The rows of a group lie close to one hidden flat surface of 13 dimensions, which passes through zero. Surfaces can cross.
In the rows, zero is written as 128.
Some rows, each with its group after it:
[114 136 133 143 144 105 133 139 115  98 136 136 127 149 154 116 134 133
  89 147 145  87 138 129 132]	Q
[125 140 142 151 140  97 168 112 123 127 138 137 134 139 141 127 144 109
 150 128 103 113 148 143 107]	R
[123 130 135 127 132 117 165 164 117 137 113 100 155 109 149  94 147 123
 143 127 134 123 105  96 177]	U
[137 103 161 132 186 102 150 118 120 136 154 117 114 144 112 163 115 140
 140 136  95 174 133 103 112]	R
[148 109 138  92  96 132 116 139 132 108 144 130 117 107 170  71 115 119
  68 139 146 121 125 106 112]	U
[104 106 140 158 123 111 102 129  98  95 110 122 123 110 121 131 100 129
 124 159 128 125  88 123 127]	U
[110 107 154 159 145 124 102 108  80 170 168 130 156 129 118 145 140 154
 161 117 148 129 122 129 159]	E
[107 118 111 115 113 157 127 111  92 156 138 140 147 182 138 145 134 102
 119 123 138 185 161 122 140]	E
[136 137 153 124 136 149  80  86 121 155 128 144  68 173 138 122 168 125
  84 126 102 101 124 159 128]	R
[134 132 128 105 177 138 107 155 151 112 123 117 125 140 120 128 107 148
 102 121 147 146 171 125 161]	Q
[163  81 124 105 150 167  93 146 111 158  87  98 104  99  78 149 115 154
 115 122 179 133  62 124 157]	W
[114 110 109 118 135 136 114 138 122 145  86 109 104 121 137 117 120 113
 104 131 128 144 130 148 184]	U
[156 145 132 142 141 125 174 114 144  98 137 148 110 132 144 136 139 120
  82  88 139  90 135 150 148]	Q
[133 145 122 139  98 159 122 111 129 132 145 137 149 145 128 149 138 136
 117 106 130 129 121 114 122]	E
[127  90 124  90 143 138  68 115 120 168 143 115 132 120  72 179  94 177
 171 129 146 172 138 122  96]	W
[131 138 137 116 141 110 120 147 158 117 127 106 119 102 122 127 110 153
 145 151  95 119 107 109 115]	E
[133  97 140 108  95 123 160 121 100 117  92 118 127 122 168  63 136  63
 138 117 120 135 155 150 122]	E
[146 122 135 120 131 123 129 121 141  85 125 126 105 130 134 108 124 122
  84 104 131 117 138 133 121]	U
[103 161 134 166 142 123  98 131 131 110 134 142 121 129 108 133 142 146
 137 137 132 125 100 120 151]	R
[127 140 157 124 146 115 146 118 111  93 136 152 141 144 140 133 140 138
 150 104 149  98 142 122 120]	W
[150 115 147 141 170 122 161  96 110 108 100 139  89 138 146 151 128 102
  94 121 147 108 155 177 130]	W
[137 181  90 128 134 151 129 153 199 146 158 150 129 132 119 115 139 135
 118 107 128 136 160 138 159]	Q
[128 132 129 131  91 170  83 114 100 154 120 162 103 172 126 103 159 105
  95 146 144 118  98 135 120]	U
[121 117 100 145 148 117 194  84 109 142 115 125 110 127 142 195 138 101
 118 130 118 175 121 152 146]	Q
[111 133 151 169 150 140 105 100  97 103 126 124 118 123 157 154 131 135
 104 149 143 153 123 123 151]	E
[115 124 109 143 105 118 149 120  99 127 120 136 112 119 177 106 145 111
  75 145 160  91 118 151 164]	E
[150 136 118 123 142 126 150 127 169 130 142 127 106  86 151 155 107 140
 111 139 119 134 126 131 125]	E
[128 121 114 158 126 138 111 143 135 164 174 121 152 109 131 120 119 143
 111 127 136 140 148 129 152]	W
[154 127 134 132 106 144 147 138 132 128 106 108 150 108 115 140 128 140
 155 124 125  87  99 121  99]	U
[ 89 131 121 128 146 104 138 119 106 123 117 122 123 113 146 128 146 126
 138 131 134 160 117 118 183]	R
[124 123 118  75 114 149 121 146 121 122  83 131 110 131 143 120 117 135
 112 116 165 105 125 135 160]	W
[102 194 141 151  96 148 128 153 133 109 175 164 183 162 155  86 159 121
 145 129 124 132 134  70 136]	W
[144 165 127 147 109 127 179 128 118 130 151 150 172 156 119 125 190 144
 131  92 165  69  76  91 126]	U
[137 118 126 149 127 136 126 107 111 134 130 136 130 124 113 163 135 142
 124 123 152 105 104 139 125]	E
[105 158 152 160 153 100  89 128 111  57  99 118 122 144 102 133 140 146
 122 174 122 101  82 104  90]	E
[131 123 152 177 137 156 110 108  89 128  88 106 136 177  99 146 140  99
 146 141 110 144 140 142  92]	W
[137 107  96 123 128 156 135 115 113 180 124 138 106  94 175 130 130 100
 106 121 183 160 173 182 178]	E
[139 137 144  99 120 128 150 134 152 127 151 134 135 155 153  97 132 123
 110  98  97 117 160 113 132]	Q
[135 159 145 154  85 148 119  86 134 106 150 144 135 144 138 125 159 127
 121  98 107 109 120 128 106]	Q
[135 162  88 135  86 152 147 100 178 160 172 151 125  88 156 128 142 104
 134 118 110 172 146 138 120]	Q
[125 150 118  92 108 137 132 125 143 132 142 141 118  94 178 120 132 141
 126 149 143 143 117 106 126]	R
[106 111 142 119 122 125 121 111  93 156 130 112 147 128 163 127 134 129
 140 126 128 141 153 129 154]	Q
[116 124 158 131 133 113 113 134 103 116 137 132 136 168 117 110 134 131
 131 136 111 102 117 114 122]	Q
[131 101 143  95 133 125 149 151 104 132 103 102 135 148 125 137 119 134
 121 134 125 116 100 100 132]	U
[126 129  93  97 120 131  96  99 148 124 107 135  92 124 120 125 127 109
 130 131 129 156 165 170  93]	U
[113 170 121 158 132 101 175 137 149 123 117 137 119 110 169 110 155 103
 141 149  98  95 132 160 140]	R
[120 116 180 145 112 127  95 124  99 109 126 103 151 134 123 111 131 148
 133 115 104  89  91 101 145]	E
[124 122 130  92 126 120 145 180 138  59 122 132 159 109 138  93  78 126
 135 118 168 143 161  92 130]	R
[122  89 103 137 103 149  95 115 104 170 110 113 120  92 131 166  94 133
 125 147 138 130 121 167 136]	U
[143  95 128 129 105 126 151  80  96 153 102 107 118 120 129 163 142 125
 130 138 124 106  79 144  87]	R
[140 103  85  69  69 139 161 127 128 139  90  98 142 127 156  90 127 100
 101  90 126 124 152 139 130]	R
[142 109 127 114 108 126 145 136 123 123  97 119 113 101 127 111 123 116
 113 116 134  99  86 140 144]	Q
[110 116 105 121 116 123 124  73 129 176 196 128 117  68 170 122 153 137
 114 113 135 225 145 112 169]	R
[126 144 103 121 112 104 144 129 173 126 163 131 122 103 156 109 118 121
 107 130 104 130 163 140 121]	W
[132 114 158 158 142 113 129 105 104 104 116 125 119 106 100 146 128 121
 175 133 120 131  88 126  96]	Q
[110 133 123 108 121 153 115 122  94 135  86 142 134 120 116 151 141 129
 203 145 173 138  95 124 119]	W
[126 125 136 150 137 118 120 110 118 101 142 128 122 106 137 150 111 126
 137 165 135 163 136 115  80]	Q
[123 172 116 143 134 169  66 134 165 102 137 138 116 121 139 113 131 141
  86 123 151 138 170 138 155]	Q
[144 137 116  96 149 107 170 159 178 140 154 137 107 136 146 121 118 139
  80 116 107 104 140 132 153]	E
[141 128 141 130 130 129 128 145 145  77 120 133 119 109 117 104 106 108
 127 128 129 148 125 113 111]	E
[118 127 139  98 155 129 144 109  95 132  94 147 134 141 149 165 135 129
 185 107 181 114 182 162 135]	W
[142 110 127 131 154  88 148 151 162 152 166  94 137  86 102 117 125 169
 122  99 108 111 105 113 163]	W
[137 117 130 114 137 133 149 144 138 178 139 115 153 159 108 160 115 136
 162 133  98 143 155 120 109]	R
[148 124 142 102 163 108 171 113 144 139 124 132  91 104 130 133 146 111
 179 127 112 153 111 125 113]	W
[136  98 118 152 115 132 140 112 103 142 111 130 104 106 162 143 120 113
  77 123 149  96 116 173 167]	U
[101  86 164 152 157  76 147  94  77 115 128 104 117 135 131 116 136  98
 135 131  90 168 130 131 149]	R
[136 154 122  95  88 137 137 143 160 100 143 129 141 134 149 111 131 145
  95 127 111 110 102  76 107]	R
[147 115 154 143 152 143 109 125 125 145 159 123 126 171 107 134 129 133
  96 124 104 155 133 101 122]	W
[132 120 131 112 126 126 133 114 131 163 102 137  78 142 152  93 147  90
 107 119 107 105 141 179 147]	Q
[135 132 106  89 103 155 135 145 127 168 112 125 137 165 121 128 146 136
 117 121 139 114 111 112 139]	U
[132 136 109 147 130 124 159 128 140 176 158 138 138  99 139 136 151 136
 141 117 149 123 118 137 167]	W
[123 129 140 149 134 122 123  83 104 131 139 161 104 152 131 140 150 107
 136 133 130 138 136 157  95]	U
[123 142 121 152 170  89 188  86 136 159 149 138 122  91 160 136 158  94
 193 115 111 175 199 168 136]	R
[123 135 125 101 113 121 135 117 135 111 125 106 155 132 127  97 151 128
 143  98 121 139 141 106 109]	U
[ 88 149  84 137  90 131 149 125 110 157 134 138 164 163 127 168 142 133
 134 150 118 129  97 115 135]	E

New rows, each followed by its group:
[140 128 112 118 134 141 140 119 153 153 161 137 127 115 130 172 110 146
 134 132 125 157 139 118 110]	E
[148 134 105 103 117 143 127 129 136 125 117 140 110 170 112 150 134 144
  73 122 141  87 107 136 108]	E
[102 161 123 152 105 133 116 107 110 156 148 139 170 148 145 132 167 142
 151 119 138  99 153 141 131]	Q
[137 149 145  99 160 117 164 171 155 102  95 120  95 135 147  81 140 111
  93 113 118 123 109 105 191]	W
[146 124 131 154 164 120 178 126 112 140 113 136 124 154 109 180 124 124
 128 118 137  83 124 164 129]	R
[ 94 150 123 132 123 140 100 170 121 103 118 139 164 131 138 109 116 142
 122 125 167 110 134 110 179]	W
[160 110 119  97 128 164 104 128 158 157 149 150  94 156  90 140 113 132
  99 108 122 149 123 125 113]	Q
[166 105 139 108  90 168 117 103 130 113 133 123 122 105 146 136  99 122
 107 122 131 137 117 113  85]	E
[128 131 124 134 138 140 121 159 131 142 146 142 142 155 131 110 114 122
 102 115 134 108 163 145 155]	R
[138 132 136 177 107 130 144 140 140 121 129 122 152  78 121  92 140 118
 145  74 149  71 102 150 185]	E
[101 171  88 108 121 182   4 142 144 165  52  71 170  99  97 126 142 158
 238 177 170 163 214 166  78]	Q
[132 136 131 136 140 128 106 124 138 121 122 115 114  99 120 158 122 158
 137 151 139 131 106 127 119]	E
[146 133 143  99 158 105 177 115 147 150 168 150 118 137 143 133 152 147
 132  85 126 115 139 124 139]	W
[101 130 137 122  78 130  92 101  92 124 121 106 151 130 163 109 134 121
 140 163 110 139 136 115  81]	Q
[111 136 145 122 110 140 133 121 111 124 152 133 144 189 162 123 141 136
  68 108 103 113 137 101 157]	E
[149 110 153 113 148 166 106  85 112 136 108 123 112 139 120 148 131 109
 161 115 129 193 179 143  92]	E
[124 111 123 141 142  94 167 146 129 138 114 123 114  75 155 104 128 102
 150 133 128 119 131 164 167]	E
[ 85 135  93 130 154  98 151 160 131 134  89 129  99  72 139 127 118 120
 151 146 145 146  88 144 210]	W
[120 121 115 107  92 134 136 136 121 168 153 138 148 147 135 116 131 131
 135 127 114 112 123 119 124]	Q
[106 151 131 118 131 120 105 124 131  79 159 190 117 131 132 149 103 146
 121 136 164 132 134 117 122]	W
[132  95 137  85 102 136 108 123  98 136 117 119 126 157 131 101 138 123
 111 136 132 138 112 105 106]	U
[133  92 133 138 174 113 130 169 103  96 112 155 119 159  69  90 117  91
 133  92 177 147 138 139 167]	E
[117 138 105 118 155 135 119 107 128 145 128 135  98 133 181 135 141 111
 113 163 142 187 191 145 126]	E
[117 116 124 112 150  94 149  87  88 108 114 118 135 150 103 125 187 131
 130  82 167 139 118 118 142]	U
[113 142 113 113 104 143 104 141 148 152 167 129 149 121 136 109 131 144
 134 130 114 154 138  97 134]	R
[116 113  62 161 120 138  80 116 148 168 176 143 126  94  90 192  94 178
  87 115 174 128 125 171 156]	W
[146 120 157 107 137 138  90 117 135 131 140 124 126 122 118 101 123 137
 153 129 130 144 162 126  78]	E
[131 108 158 119 145 119 106 140 100 115 139 124 127 117 150 109 114 147
 105 129 162 111 141 123 151]	Q
[121 116 124 117 112 130 116 126 119 133 118 115 137 146 122 132 121 129
 125 128 115 128 139 131 109]	W
[113 108 147 167 159 101 124 113  95 138 130 118  95 149 125 141 140 129
  89 149  96 120  85 135 164]	R
[117 127 120 105 132 138  92 140 133 126 145 137 134 144 129 126 106 138
 112 122 134 148 172 127 138]	W
[131 101 167 139 133 158  99 161 109 142 117 112 127 134 120 138  80 138
 129 162 105 127  96 107 139]	U
[138 103  92 142 135 118 106 113 160 163 180 134 101  61 127 152  91 140
 115 150 134 173 142 157 113]	W
[106 135 138 161 139 120 102 125 101 143 151 151 131 136 144 118 145 136
 118 133 151  98 133 147 168]	Q
[105 128 137 162 113 143 127 142 108 146  94 117 133 141 142 125 120 113
 123 141  90 102  97 136 175]	U
[114 150 133 126 123 142  98 153 137 152 142 147 114 129 148 120 122 144
 123 176 126 113 113 119 137]	R
[131 127 127 143 128 128 123 112 118 118 112 111 143  95 122 148 122 133
 170 150 150 149 134 132  90]	Q
[127 122  74 100 147 119 134 124 150 156 163 148 128 115 115 202  90 173
 127 128 167 138 157 149 111]	U
[152 161 131 125 115 134 164 136 178 103 131 135 139 119 143  80 136  90
 141  84 100 130 171 138 123]	E
[137 101 129  96 140 128 149 129 131 155 117 124 100 122 135 116 122 106
 139 123 101 160 137 139 142]	Q
[ 91 151  92 117 137 101 155 165 168 145 141 123 147 117 116 150 106 138
 176 158  86 174 121 100 136]	E
[150 115 145 116 121 128 141 122 123 119 177 127 146 121 150 116 125 146
 103 100 146 127 145  98 130]	U
[116 125 159 139 165 104 129 141 112 112 128 140  92 123 158  85 135  92
 136 175 115 170 138 123 144]	U
[117  76  96 133  97 113  97 126 107 182 160  99 169  73 117 150  92 177
 139 132 161 110 124 143 131]	W
[109 116 122 169 124  84 184 125 121 131 116  97 143 127 134 115 142 101
 126 130  71 112 110 143 146]	R
[163 107 118  54  96 136 157 157 188 184 156 102 134 117 123 135  89 167
 127  99  65 100 109 103 116]	E
[111 128 109 129 126 118 140 102 121 141 123 141  99 136 136 152 131 106
 123 144 108 152 123 146 125]	W
[169 152 174 108 195 145 163 150 158 149 134 132 110 151 144 106 150 107
 162 121 105 163 172 114 133]	U
[116 116 114  91 100 156  53 125 162 125 151 131 106 140 131 108  81 133
  81 121 103 172 182 137 131]	U
[131 130 110 133  97 106 143  92 143 128 148 138 123 121 118 153 137 140
 131 122 103 106 103 141  78]	W
[110 125 131 147 136 127  98 168 116 108 143 145 143 118 120 113  97 134
 134 143 169 123 134 121 154]	R
[179 112 136  85 128 157 130 139 150 128 114  98 140 128 110 144 105 156
 114  84 140 111 135 108 109]	U
[129 151 140 112 134 117 125  60 145 138 110 114  78  80 155 123 178 117
 185 155  84 174 118 136  79]	R
[110 159 103 125 122 136 134  85 131 143 119 128 121 104 126 153 173 142
 156 111 132 158 104 118 149]	R
[143 114 141 135 114 153 108  91 108 168 128 116 120  97 147 141 146 146
 132 123 145  98 128 154 123]	E
[131 144 116 145 153 108 122 135 154 111 149 142 113  85 125 142 116 137
 147 162 143 147 131 127 104]	E
[115 154 138 143 150 146 105  99 143 124 160 133 141 158 110 159 140 148
 132  92 107 178 150 106 155]	Q
[132 150 127 157 147 135 174 118 161 127 146 132 139 129 124 180 117 130
 132  88  92 154 130 121 166]	E
[122 145 150 167 186 103 135 127 128 115 165 150 131 126 132 144 133 140
 138 127 143 141 160 128 156]	Q
[103 104 130 108 163  95 120 161 101 173  91 105 128 185  72 126 150 153
 149 105 119  73  93 142 179]	E
[166 115 172 118 161 118 130 102 141  86  99 108 102 110 103 150 110 127
 170 133 101 137 123 123  50]	E
[143 113 132 135 113 122 112 153 127 102 142 151 108 121 105 107 113 130
  85 140 140  95  66 117 120]	Q
[154 155  73 127 109 123 118 115 150  97 179 159 136  74 123 109 168 158
  70  75 249 114 116 121 146]	U
[145 137 124 166 134 132 111 153 157 118 161 144 139  68 122 106 102 125
 155 141 160 130 157 143 110]	R
[141 109 122 125 111 123 151 159 138 123 115 127 127  92 115 106 116 127
 117 105 142  93  69 124 173]	Q
